All rows are made from the same 4 directions, up to rounding. Whole rows:
(in the rows, 128 means zero)
[[104 113 143  92 143 121 153 151 121 111 137 123]
 [155 138 126 146 112 124  77 125 110 147 126 106]
 [128 135 131 123 142 102 124 140 139 117 113 120]
 [146 170 121 183 163  79 114 108 175 124  64 147]
 [149 161 121 189 141 113 107  94 151 143  86 149]
 [122 114 122 116 111 155 144 125 120 130 152 133]
 [106 112 170 142 130 181 129  99  62 168 150 143]]

Rows cut short, each followed by the rest of it:
[165 129 118 128  91 129  61]  [138 100 148 145  86]
[123 143 170 187 152 149 106]  [ 82  84 173 105 151]
[137 135 124 156 120 145 119]  [104 124 145 125 141]
[170 134  62 159  62 171 120]  [ 97 163 139 151 143]
[115 124 151 113 147 115 126]  [142 111 126 124 118]
[148 127 113  92 117  87  96]  [172 139 106 131  82]
[140 128 124 122 117 122 105]  [138 121 130 133 109]
[188 153  97 163  91 110  43]  [124 131 148 118  93]
[156 151 141 117 152  43  52]  [174 127 116  90  66]
[127 128 129 130 129 129 129]  [126 128 129 128 130]
[124 135 130 168 129 159 143]  [ 88 127 148 121 164]
[ 94 111 140 119 137 162 185]  [114 123 126 143 162]
[128 104  82 114  73 194 175]  [112 147 124 179 154]
[121 113 127 106 116 144 138]  [137 117 126 150 123]
[142 141 110 164 117 143 128]  [ 99 145 139 119 150]
[109 117 140 116 135 142 152]  [128 118 127 137 138]
[135 129 126 129 122 129 116]  [129 123 132 131 122]
[137 121 121 123 106 145 115]  [128 115 136 146 119]
[123 160 161 171 186  81 114]  [114 136 133  66 141]
[112 114 143  99 134 127 139]  [146 112 121 141 118]
[133 143 107 173 124 150 152]  [ 87 159 136 114 171]
[128 126 134 101 137  97 116]  [159 128 113 125 101]
[108 122 147 122 146 132 148]  [127 117 128 127 138]
[119 125 129 126 131 135 145]  [124 131 125 130 138]
[142 139 103 157 114 141 135]  [104 154 132 122 150]
[114 115 143 116 127 147 136]  [128 103 135 144 128]
[ 96 101 131 100 121 170 185]  [125 121 121 162 152]
[121 126 113 146 118 161 164]  [100 145 131 135 164]
[133 128 123 129 121 130 122]  [128 128 130 131 125]
[ 69 126 179 118 203 105 193]  [131 130 109  96 162]
[106 143 168 197 163 164 146]  [ 64 101 169 100 184]
[151 123 108  96 102 108  94]  [163 130 116 144  85]
[122 108 141  69 125 107 112]  [178 104 112 151  82]
[ 98 125 139 144 149 153 183]  [100 137 129 122 174]
[117 116 148 147 117 181 130]  [ 96  83 162 150 146]
